Every row belongs to one group in each of 3 separate groupings. Each group adds its own fixed numbers to the row, and there is some noise. The rows also spread widely along 11 directions, which tell nothing about the answers.
(in the rows, 128 means zero)
Known rows, each followed by its group in each grouping:
[ 99 101 196  52 127 155 102 107  79 154  97 150  79 143 189  96 158  95
 134 118 129 154 160 112 105] -> vuvor (2) voro
[132 152  63 176 128 125 108 164 152  91 152  86 127  97  97 163 103 166
 115 179 129 105  88  93 130] -> bagan (0) Nuve
[112 116 124 134 165 123 142 108 122 123  85 123  85 156 166 119 129 128
 140  99 180 187 122  28 111] -> Nat (1) Febol
[117  95 145 132 164  79 144 115 168 117 104 147 168 126 114 104 145 111
  98  90  84 165 122 122 115] -> Sika (4) Febol
[160 108 181 185 100  78 103  94 141 147 154  89 145 119 144 131 151 131
 212 106 146 149 143 130 135] -> vuvor (2) voro
[129  70 160 131 139 120 127  94 157 143  86 160 110 146 210  90 124 124
 127  91  81 154 144  94  92] -> Vif (1) vukav
[171 108 138  71  95 160 131 134 106 123 114  98 111 159 135 141 160 114
  59 120 150 143 196 144 117] -> gadu (3) bon
[166 104 130 186  97 105 109 110 142 146 155 100 118 132 162 144 139 142
 177 112 130 123 136 136 118] -> Vif (0) bon
[127 103 141  99 107 151 121 136 118 106 122 146  95 124 115 139 166 111
  82  87 108 152 145 165 102] -> Sika (3) vele
[104  59 111 132 150 152 127 148  87 148 109 105  49 106 222 107 120 149
 119 191 146 169 147 141 101] -> gadu (4) vele
[ 79  95 140 152 167  95 136 104 110 164 128 112 123 127 173  98 143 108
 192 161 177 165 104 135 150] -> bagan (3) vukav
[ 73  97 143  78 157 129 104 113 114 155 133 155 125 113 193  83 134  86
 141 188  87 120 105 144 136] -> Nat (0) Nuve
[107 143  78 118 152 134  97 161 121 154  79 113 103 129 191 139 108 170
 141 176  94 118 118  43  85] -> bagan (0) Nuve
[109 148 101 123  96 144  98 113 147 126 116 135 123 167 159 164 154  93
 127 143 161 141 111  90 156] -> Nat (3) vele
[111 147 161  75 159 116  91 127  93 156 121 109 144 100 134 106 122 148
 149 155 106 114 150  68 109] -> bagan (4) Nuve
[119  86 126 134 182  96 175 135 118 124 114  99 126 127 107 107 150 125
 124 114 154 180 126 131 104] -> Sika (2) Nuve
[153 146  84 194 140 118 145 133 132 129 173 136  98 125 129 124  88 170
 137 116 121  92  85  33  98] -> Vif (0) Nuve
[150  72 162  81 135 123 154 113 124 121 114  97 157 142 116 110 168  93
  66 101 136 164 180 168 110] -> bagan (1) vele
[156 127 113 179 102 134 136 110 138  95 191  95 112 138 112 145 125 116
 122 136 210 137 109 119 175] -> Nat (1) vukav
[111 108 180 117 127 153 128 110 122  64 136 163  65 117  80 114 137  92
  58  62 156 170 105  94 125] -> gadu (4) voro
[ 99  81 128 117 166  99 169 113 145 137 107 165 143 165 132  96 162  62
  79 106 118 166  98 156 121] -> vuvor (4) Nuve
[ 95  96 102 100 197 127 183 144  84 145 104 112 105 145 145  92 125 116
  77 169 164 147 120  74 115] -> gadu (0) voro
[ 94  79 169  47 161 152 136 119  99 129 118 137 112 116 155  80 140  94
  72 151 123 145 151 129 116] -> gadu (0) vele
[104 130 155 110 129 109  88 125 109 159 131 145 124 117 159 128 153 127
 174 123  81 119 129 126 108] -> Sika (0) Febol
[123 121  94 154 142 147 137 167 123  77 113 128  68 104  98 145 114 160
  54 111 114 138  97  66  92] -> gadu (0) voro
[111  87 130  73 153 139 164 120 115 141  85 166 106 188 168  96 156  81
  69  99 120 154 135 109  97] -> Sika (2) bon
[162 185  63 134  77 155 106 167 122 111 158 128 116 172 111 198 140 136
  74 143 132  83 118 102 139] -> gadu (1) Febol
[128  90 116 134 118 141 143 110 142 123  96 135  92 171 177 133 147  97
 103 106 161 174 128 101 110] -> vuvor (1) vele
[187 102 100 130 100 120 134 151 153 123 147 103 164 140 139 142 140 129
  46 155  87 114 176 187 126] -> gadu (4) Febol
[128  71 180 123 146  94 129 102 114 190  95 146 127 154 205  94 158 110
 154  95 101 164 163 146 101] -> gadu (4) vukav
[112 151 104 168 114 117 124 130  75 153 186  92 111 154 108 160 162  97
 167 159 219 129  93 148 170] -> bagan (4) voro
[183 110 168 150 130  71 145  93 155 130 192  93 191 113  91 102 126 126
 128 109 135 132 166 127 147] -> Sika (4) Febol

New rows. What belongs after each?
[109 135 120 147 137 100 118 118 158 112 173 123 173 109  98 122 126 101
 116 163 112 103  80 113 169] -> Nat (0) voro
[140 127 145 119 148 102 139 112 122 132  99  94 135 150 108 129 149 124
 140  95 171 169 141  69 110] -> vuvor (1) Nuve
[129 106 165 143 143  72 135  87 138 177 161 116 182 132 160  97 143 108
 178 149 136 126 138 138 162] -> gadu (3) vukav
[ 90  62 180 138 147 125 138 104 110 109 111 122  74 118 128 116 172  86
 148  86 173 203 115 167 117] -> Vif (0) voro
[ 99 121 124  92  88 163 100 134  97 144 138 153  94 161 168 144 177  69
 104 153 127 121 118 196 141] -> bagan (3) voro
[162 101 162 159 101 134 131 105 114 145 109 154  63 177 174 137 156 116
 129  39 151 171 153 114  95] -> gadu (4) vukav
[187 171 139 112  78 158 107 124  98 114 203 111 105 133 102 153 130 137
 108 108 159  89 162  93 137] -> Nat (0) Febol
[152 105  89 180 131 123 137 143 106 163 108 108  71 162 209 139 127 167
 160 131 151 140 137  71  91] -> gadu (2) bon
[206 115 146  99 109 118 136 114 143 140 168 101 174 126 150  99 111 145
  77 131  84  94 210 119 114] -> bagan (3) Febol
[109  88 125 122 177 124 149 128 132 124 126 118 117  91 157  74  90 157
 106 165 119 142 130  76 119] -> Sika (3) vukav
[ 77 117 107 152 169 100 137 143 130 104 120 157 117 119  84 121 144 115
 101 100 112 142  61 106 118] -> Sika (4) bon
[118 118 149 150 164  76 131 116 130 153 137 144 152 106 120 110 132 151
 163  82  77 121 116  76  86] -> Sika (0) vele
[162 163 129 168  83 117 101 114 131 137 132  97 128 183 130 186 168 119
 181  94 203 152 137  93 154] -> Nat (2) vukav
[ 79  84 135 114 138 162 109 141  87 118 131 101  46  95 186 109 122 129
 147 204 174 167 118 130 137] -> Sika (2) voro
[117  88 179 121 143 110 114  95 107 166 163 101 121 104 188  84 126 119
 183 182 146 129 143 119 142] -> gadu (0) voro
[ 95 126 151  95 157 125 126 131  71 151 163 159 103 116 135 101 143 117
 127 130 106 102 114 129 114] -> gadu (0) Febol
[122 116  80 152 182  78 168 168  99 165 128 102 152 139 132 125 145 152
 138 148 120 132 121 133 103] -> Sika (2) Febol
[ 92 142 154 107 140 124 102 123  57 173 161 121 102 113 153 112 137 126
 192 164 156 105 121 119 137] -> vuvor (0) vukav
[127 123 138  87 123 137  91 132 131 148  94 170 115 130 194 113 127 136
 107 118  40 110 150  87  79] -> vuvor (0) Febol
[116 155 100  69 127 139 126 139 124 131 126 151 152 174 126 135 152  86
  73 151 111 101 112 113 139] -> Nat (2) Nuve
[131  50 136 175 175 110 160 127 106 133 148  95  72  80 166  80 108 156
 139 151 148 174 131 143 101] -> gadu (4) Nuve
[141 140 100 110  96 141  99 145 167 108 112 119 158 139 129 157 130 125
  73 160  93 105 133  98 140] -> Vif (3) voro
[166 148 100 150  94 138 100 138 110 159 180  93 118 122 176 139 102 169
 153 189 140  78 150  95 136] -> vuvor (0) vukav
[168 130  84 184 118  95 132 123 192 133  97 110 172 178 153 159 123 145
 122 114 118 132 129  64 127] -> Vif (1) vukav
[148 118 124 142 119 116 108 132 165 102 115  78 142  98 123 140 115 160
 119 151 128 149 147  76 130] -> Sika (3) voro
[218 130 144 137  96 121 157 104 160  92 197 110 167 138  70 124 113 132
  54  77 136 106 164  98 138] -> Sika (1) vukav
[ 76 105 144 136 155 104 116 110 162  85 172 145 145  75  88  96 118  98
 119 153 109 119  64 128 160] -> Sika (0) bon
[167 115  95 150 112  99 122 140 144 177 144 100 179 154 175 137 128 136
 119 176  84  91 152 133 129] -> Vif (4) voro
[143  88 142 175 122 107 116 128 145 121 176 120 129  68 144 100 110 149
 123 141  63 108 122 165 115] -> bagan (3) voro
[191  97 145 194  78  99 115  98 188 112 207 122 150  98 149 120 119 128
 133 126  94 111 143 180 145] -> vuvor (3) Febol
[ 87 139 113 108  94 145  61 140 140 104 111  96 122 130 148 186 172  93
 148 192 160 156 117 173 177] -> Nat (0) Febol
[168  81 173 105 134 118 136 119 127 129 130 120 134 100 142  84 118 145
  79  99  68 124 173 104  84] -> vuvor (1) voro
[121 128 163 120 119 134 119 100 100 121 181 133 113 130 116 115 142  93
 133 120 171 126 113 131 162] -> Nat (1) vukav
[ 79 126 148 160 148 109  99 130 110 114 128  97  96  94 110 141 144 131
 182 145 170 160  88  97 142] -> gadu (0) voro
[171 141 121 158 108 117 140 113 133 123 153 146 126 160 110 147 145 124
 106  50 124 119 121  75 106] -> Nat (1) vele
[139 116 151 143 172  98 140 127 107 128 116 112 110 111 130 104 124 169
 142  82 127 154 147  65  81] -> bagan (2) Febol
[156 123 136 107  87 144 143  98 128 132 143 138 126 202 129 140 174  61
  88  84 181 138 144 144 142] -> bagan (3) bon
[125 118 146 120 119 100 110  89 145 165 135 126 159 151 188 119 153  93
 168 149 135 140 139 127 161] -> Nat (3) Febol
[128 116 146 101  85 134  87  99 177 119 130 103 167 140 160 137 140  88
 122 188 139 131 143 134 179] -> Vif (3) voro
[107  99 182  88 137 141  97 115 120 113  87 118  87 110 156 114 135 126
 126 124 136 170 146  74 110] -> gadu (0) voro
[ 61 126 163  80 139 152  95 129  85 112 152 167  86  79 119 105 138 112
 117 150 108 116  98 124 131] -> gadu (3) vele
[109 109 191 118 128 130  87 111 110 113 145 134  93  66 139  96 123 140
 151 118  97 135 131 100 118] -> Nat (3) voro
[153 168  87 140  84 135  68 163 132 152 144 104 145 130 171 168 110 176
 146 194  78  61 139  81 126] -> Vif (2) voro
[190 109 189 107 127  85 131  91 131 142 179  67 192 111 109 101 133 139
 146 125 134 129 199 125 135] -> Sika (1) Febol
[ 73 172 127  81 134 137  98 155  53 140 179 154 120 110  91 136 163 104
 125 154 112  83  95 174 141] -> bagan (3) Febol
